There are 10 hidden switches. A switch that is on adds its own fixed numbers to the row, and there is some noise. The rows also spread widely along 11 directions, which tell nothing about the answers.
In the rows, 128 means zero.
Some rows, each with its switches (1 for on, 0 for off) after it:
[117  92 148 123 104 119 122 105 153 107 168 140 112 108 121  86 104  90
 111  77 110 130 124 122 126]
1 0 0 0 0 1 1 0 0 1
[107 124 128  78 121 122 112 132 139 153 142 138 124 183 126 134 153 141
 112 113 131 141  93  63 103]
1 0 1 1 1 1 0 0 1 0
[132 123 164  80 154 126 103  74  77 160  77 102 188 154 157 196 130 147
 112 149 198 234 117  96  66]
1 1 0 1 0 0 0 0 1 1
[211  95 142 145 138 155 192 135 119 147 118 154 102 125 114 125 144 198
 129 117 108 103 106 112 162]
1 0 0 1 1 0 0 1 0 0
[160 125 165 191 112 157 228 123 204  92 126  88 105 109 180 203 163 125
 170 139 109 148 103 103 125]
1 1 0 0 0 1 0 0 0 0
[157  99 153 129 168 137  92  78 190 168 107 152  91 178 158 141 134 155
 144 181 163 121  93  54 103]
1 1 1 0 0 0 1 0 1 1
[152  48 161  87 144 115 155  58 195 125 198 158  65 156 156  90 136 180
 121 116  68 109  93 128 175]
1 0 0 0 0 0 1 0 0 0
[133 102 111 151  95 126  66 122 164 171 178 157  70 173 109  69 123 106
 109 110 102  77  85  84 136]
1 1 0 1 0 1 0 1 0 0
[162 135 122  19 130 166  97  79  53 201  74  93 132 174 162 123 137 139
  95 156 114 159 150  69 109]
0 0 1 1 1 1 0 0 1 0
[130 135 122 154  86 159 101 152 120 156 164 137 149 152 120 120  85 121
 124 130 145 102 116  84  82]
1 1 0 0 0 0 0 0 1 0
[152 125 123 117 106 136 159 154  63 173 156  85 138 162 113 173 126 202
 130 105 171 155  92 124 135]
0 1 1 0 0 1 1 1 1 0
[107 113 128 129  82 106 102 114  57 143 189  80 136 140 101 120 112  97
 119  68 177 193 113 212 164]
0 1 0 0 0 0 1 0 1 1
[108 148 122 129 103 108 117 185 128 125 126 119 122 159 107 125 156  97
 121  70 121 138 111 100 127]
1 0 0 1 0 0 1 0 1 0
[103  98 117 118  86 118 101 116 137 162 202 109  92 190 122 120 132 120
 126 100 146 137  79 122 130]
1 1 0 1 1 1 1 0 1 0
[187 123 140  99 143 154 135  88  92 169 108 105  97 165 148 121 144 162
 132 151 121 130 139 155 170]
0 0 0 0 0 0 1 0 0 0
[103 192 147  78  84 163 161 150 109 145 154 101 172 187 130 182 166 133
 137 104 165 153 121  93  91]
0 1 1 1 1 0 0 0 1 0
[201  56 135 150 155 154 140  88  90 127 135 209 129  74  83  75  79 154
  96 113 146 111 128 150 154]
1 0 1 1 1 1 0 0 0 0
[154 149 158 177 114 149 147 128 159 129 121 136 115 142 132 143 160 100
 161 112 138 142 101 123 134]
1 1 0 1 1 0 0 0 1 1
[174 144 126 132 134 134 138 127  65 161  63  62 119 146 143 167 162 135
 130 147 135 185 132 145 159]
0 0 0 0 0 0 0 0 0 0
[159 114 113 139 127 102  91 134  95 157  85 116  86 139 115  85 158  96
 120  94 110 155 114 138 191]
1 0 0 0 0 0 0 0 1 1
[128 122 113 119  68 114 115 147  24 150 136  54 134 110 103 117 112  87
 100  62 128 199 122 157 147]
0 0 0 0 1 1 0 1 1 1
[182 111 143 107 134 144 160 126  74 137  90 100 149 105 149 146 123 152
 110 117  87 177 130 110 136]
0 0 0 1 0 0 0 0 1 0
[168 147 148  87 115 152 168 122  82 147  85 131 136 128 114 124 168 129
 128  85 158 137 152 102 148]
1 1 1 0 1 0 0 1 1 1
[114 117 137 120 101 132 125 119 131 127 174 143 129 149 108 110 122 111
 117  96 159 116 127 123 118]
1 1 0 0 1 0 1 0 0 0
[182 102 125  55 151 145  67  95  96 189  92 185 126 169 128  55 106 167
  82 129  95  81 138  47 121]
1 1 0 1 0 0 1 0 0 0
[133 163 125 149  95 165  76 135 119 163 124 133 124 148 118  99 114  72
 137 129 154 110 132 107 102]
1 0 1 0 0 1 0 0 1 1
[134  73 141 119 141 130 119  84 108 130 137 148 150 122 110 142  87 141
 101 141 210 146 135 106  84]
1 1 0 0 1 0 1 0 0 0

New rows. What belongs after each?
[198 160 137 134 126 203 121 129 128 176  74 111 114 160 173 126 115 129
 152 182 106  83 152  69  89]
1 0 0 0 0 0 1 0 1 0
[206  95 118 141 145 141 123 113  80 182  88  97  98 146 144 131 119 170
 128 155 124 137 117 119 164]
0 1 0 0 0 0 1 0 1 0
[192  98 115 138 146 147  80  91 145 191  92 131  48 177 153  82 145 125
 132 178  87  95 113  94 165]
1 0 0 0 1 0 0 0 1 0
[115 115 116 150 111 113 107 144 150 143 167 153 106 164  95 112 142 125
 121 108 161 107  93 107 145]
1 1 1 0 0 0 0 0 0 0
[149 103 116 186 121 146 110 146 151 126 136 171 107 112  86 102 112  95
 119 125 167  88 121 109 124]
1 0 1 1 0 0 0 0 0 0
[144 147 116  97  89 177 121 132 107 158 115 121 129 144 133 107 129  90
 121 128 143  95 163  75 112]
1 1 1 0 0 0 0 0 1 0
[138 105 115 150  80 145 124 109 144 125 159 132  76 111 118  68 131  53
 116  92 104 100 131 127 167]
1 1 1 0 1 1 0 0 0 0
[140 141 159 136  93 173 119 114  99 129 141 114 183 100 138 134  62 106
 115 133 131 150 144 111  63]
0 0 0 0 0 0 0 0 0 1
[161  94 140 173 127 139 158 117 158 123 135 118  79 117 129 156 138 123
 137 117 140 135  95 102 139]
0 1 1 1 1 1 1 1 1 0
[155  71 136 122 135 118  97  84 109 161 125 119 116 127 138 122 102 139
 107 136 128 178  90  94 133]
0 1 1 0 1 0 0 0 1 1
[120 123 143 100 118  93 143 131  76 116 118  89 143 119 115 152 151 126
  96  77 124 201 124 140 148]
0 0 0 0 0 0 0 1 0 0
[142 138 145 121 145 151 127  99 138 138 104 161 122 153 120 137 148 115
 138 135 196 120 140 102 116]
1 1 1 0 1 1 1 0 1 0
[102 116 122 193  77 139  69 120 130 135 203 133 108 136  85 107  77  59
 123 108 189 107 116 144 100]
0 1 0 0 1 1 1 1 1 0
[121 117 143 128 129 146  70  93  89 127 138 163 167 109  99 111  74  81
  91 123 172 160 140 130  83]
0 0 1 1 1 0 0 0 1 0
[110 154 140  69  98 132 129  93 100 155 124  82 116 179 137 148 188  99
 121 109 167 162 149 134 139]
1 1 0 0 0 0 0 1 0 0
[114 162 131 130  89 138  81 136 107 186 127  69 130 189 139 167 141 111
 138 138 177 170  91  88  82]
1 1 1 0 0 0 0 1 1 1
[146 116 135 144  94 147 138 118 103 155 157 122 126 139 101 133 125 134
 130 112 195 125 125 135 127]
1 1 0 0 0 0 0 1 0 1
[196  64 121 114 143 140 155  82 113 183 145 126  77 168 134 132 157 203
 128 149 146 132  86 140 192]
1 1 1 1 0 0 0 0 0 0
[102 123 152  15  98 123 135  85 127 134 106  97 116 151 156 126 175  82
 101  69 121 165 152  50 104]
1 1 0 1 1 1 1 1 1 1
[161 127 148 131 118 156 129 108  96 150 119 130 141 136 117 127 124 126
 125 122 159 151 126 139 119]
1 0 0 1 1 0 0 0 0 1
[159 168 154 126  94 177 148 146 134 143 110 127 146 136 151 125 137 108
 141 101  89 128 114  61  99]
1 1 1 1 1 0 0 0 1 1
[180  99 129 179 137 139  99 127  97 167 119 129 121 133 115 134  88 162
 118 145 161 132  93 109 111]
1 1 1 0 0 0 1 1 0 0
[156 121 132 107 122 143 103 113 113 173  94 120 130 154 140 122 125 138
 114 141 132 142 111  53 102]
1 1 1 0 1 0 0 0 0 1
[140 151 146 117 134 130  97  97 116 148  67 104 121 152 150 141 148  87
 132 130 148 170 137  93 116]
0 1 0 0 1 1 1 0 1 1
[139 101 106 146 130 109  80 151 122 162  88 114 121 147 132 136 121 120
 107 144 137 145 104  46 102]
1 1 0 0 0 0 0 0 1 0
[180 143 165 116 142 187 117  47 112 151 123 162 133 132 150 111 114 123
 132 154 130 125 147 146 139]
0 1 1 0 0 1 0 0 1 0
[ 96  71 141 114  91 133  45  72 148 139 207 149 134 120 136  75  34  82
  89 111 128 133 102  78  61]
1 1 1 0 0 1 1 0 1 1
[141 182 144 115 104 195 139 143 138 146 126 173 166 156 116 128 126 128
 135 138 170  65 157  59  73]
1 1 1 0 0 0 0 0 0 0
[182  90 107 193 107 142 115 150 108 146 113 106  96 106 126 108  98  96
 123 116 111 125 111 116 143]
1 1 0 1 0 0 1 0 1 0
[160 105 131 152 132 131  71 105 110 177 123 122 122 147 136 125  94 141
 121 153 137 158  83  97 122]
0 1 1 0 0 0 0 0 1 1
[142 151 135 188 105 147  59 132  77 172 164 156 157 144  76 110  72 132
 118 118 189 128  93 139 104]
0 1 1 0 0 1 0 1 0 1
[ 61 129 130  84  68 103 155 132 108 124 179  59 143 155 113 181 165 100
 117  77 202 203 113 122 118]
0 1 1 0 1 0 0 0 0 1
[139  63 111  80 121 142 113  85 134 148 103 124  91 118 126 109 124  86
 105 136 201 109 171  57 112]
1 1 1 0 0 0 1 0 1 1
[190 116 165 150 140 166 174 101 127 154 131 147 134 142 125 162 118 201
 150 140 185 113 110 114 112]
1 1 0 0 0 1 1 1 0 1
[157 150 168  99 147 133 131  97  95 141 116 149 148 166 138 120 146 153
 132 101 117 159 119 146 147]
1 1 0 0 1 0 1 0 1 0
[188 114 138 116 111 168 150 118 103 146 103 115 116 123 156 103 120 119
 123 108  75 124 135  93 132]
1 1 0 1 1 0 1 0 1 0
[101 145 142  97  98 153 112 136 120 144 175 126 160 171 120 138  98 135
 118 123 165 126 117  93  57]
1 0 1 0 1 0 1 0 0 0
[133 183 156  76  90 141  92 126  64 164 109  92 165 165 153 101 134 102
 107  80  54 191 112 119 110]
1 0 0 1 1 0 0 0 0 1
[157 114 126  95  98 152  81 105  62 178 122  98 142 133 144 109  87 118
  86 124  91 152 129  81  97]
0 1 0 1 0 0 0 1 1 0
[172 166 141 118 117 187 141 158 128 162  83 133 143 159 129 139 131 141
 142 141 155  86 150  53  75]
1 0 0 1 0 0 1 0 0 1
[130  70 137 157 157  68  92 100 137 122 129 145  86 122 110 114 140 119
 105  98 122 177  80 140 168]
1 0 0 0 0 1 0 1 1 0
[166  66 150 147 136 145 139  80 169 134 154 176 105 115 130 116 109 146
 128 126 137 126  86  87 124]
1 1 1 1 1 1 0 0 1 1
[156  72 120  79 129 121 101  87  84 163 113 112 118 127 148 103 113 133
  88 124 110 165 121  92 141]
1 1 1 0 0 0 0 0 1 0
[177 135 160 108 116 137 162 103  98 140 133 106 131 137 165 122 140 162
 122 100  38 166 103 142 175]
0 1 0 0 0 0 0 0 0 0
[112 119 146  54 126 118 120  93 153 152 164 123 100 200 144 124 157 155
 117 124 116 123 116 103 138]
0 0 0 0 0 0 1 0 0 0
[156 133 100 128 120 140 121 155  96 139  74 124 100 118  94  97 139  88
 109 108 148 102 162  90 150]
0 0 1 0 1 1 1 0 0 0
[165 152 118  83 100 174 119 101  84 189 106  91 109 173 150 118 149 113
 130 149 133 114 166 115 148]
0 1 0 0 0 0 0 0 1 0
[134 151 135 151 131 118 103 146 107 150 123 107 131 170 126 156 139 137
 136 118 146 167  88 128 137]
0 1 1 0 0 0 1 0 1 0
[138 111 147 112  92 142 116 100 114 130 175 135 116 125 120  77 105 103
 103  77  98 123 120 130 132]
1 1 1 0 1 0 1 1 0 0
[134 121 151 154 137 136 126  82 179 129 154 144  82 166 128 135 163 110
 150 140 180 122 113 154 155]
1 1 1 0 0 0 1 0 0 0
[137  96 165  88 152 127 167  63 131  92 115 156 137  96 129 141 147 112
 110 109 161 168 155 121 145]
0 1 1 0 1 0 0 0 1 0
[101 139 168 104 144 122 109 117 156 126 155 172 160 172 129 143 127 151
 121 122 138 152  89  83  82]
1 0 1 0 1 0 0 0 1 0
[116 136 141 117  95 143  96 129 149 134 179 135 110 154 133  84 105  95
 118  99  77 108 110 102 117]
0 0 1 0 1 0 1 0 1 0
[123 109 106 154  88 126  65 120 115 180 170  73  85 185 141 118 111  95
 132 137 139 143  91 141 132]
1 1 0 0 0 0 1 0 1 0
[172 127 139 109 144 153 132 106  97 163  72 115 142 149 152 163 144 145
 126 152 149 162 131  89 111]
1 1 0 1 0 0 0 0 1 0
[115 112 153 138 120 108 136 127 127 104 120  97 138 110 131 165 132 104
 109 106 135 188 115 112 103]
1 0 0 0 0 0 0 1 0 0
[148  64 104 157 136 110  86 140  97 146 159 187 131 117  67  86  61 156
  92 104 174  96 112  97 131]
0 1 0 0 0 1 1 0 1 0
[153  99 106 207 122 122 146 171 181 135 123 114  69 140 119 154 146 129
 147 133 154 104  79  74 141]
1 1 1 0 0 1 1 0 0 0
[143  34  94 137 139  80 110 121 111 145 123 108  75 119 110 122 121 133
  93 124 135 162  94  97 166]
0 0 0 0 1 1 0 0 1 0
[162 166 161  83 153 174 140  77 141 156  99 161 123 177 144 142 174 143
 145 155 149 112 154 115 133]
0 0 0 1 0 1 0 0 1 0
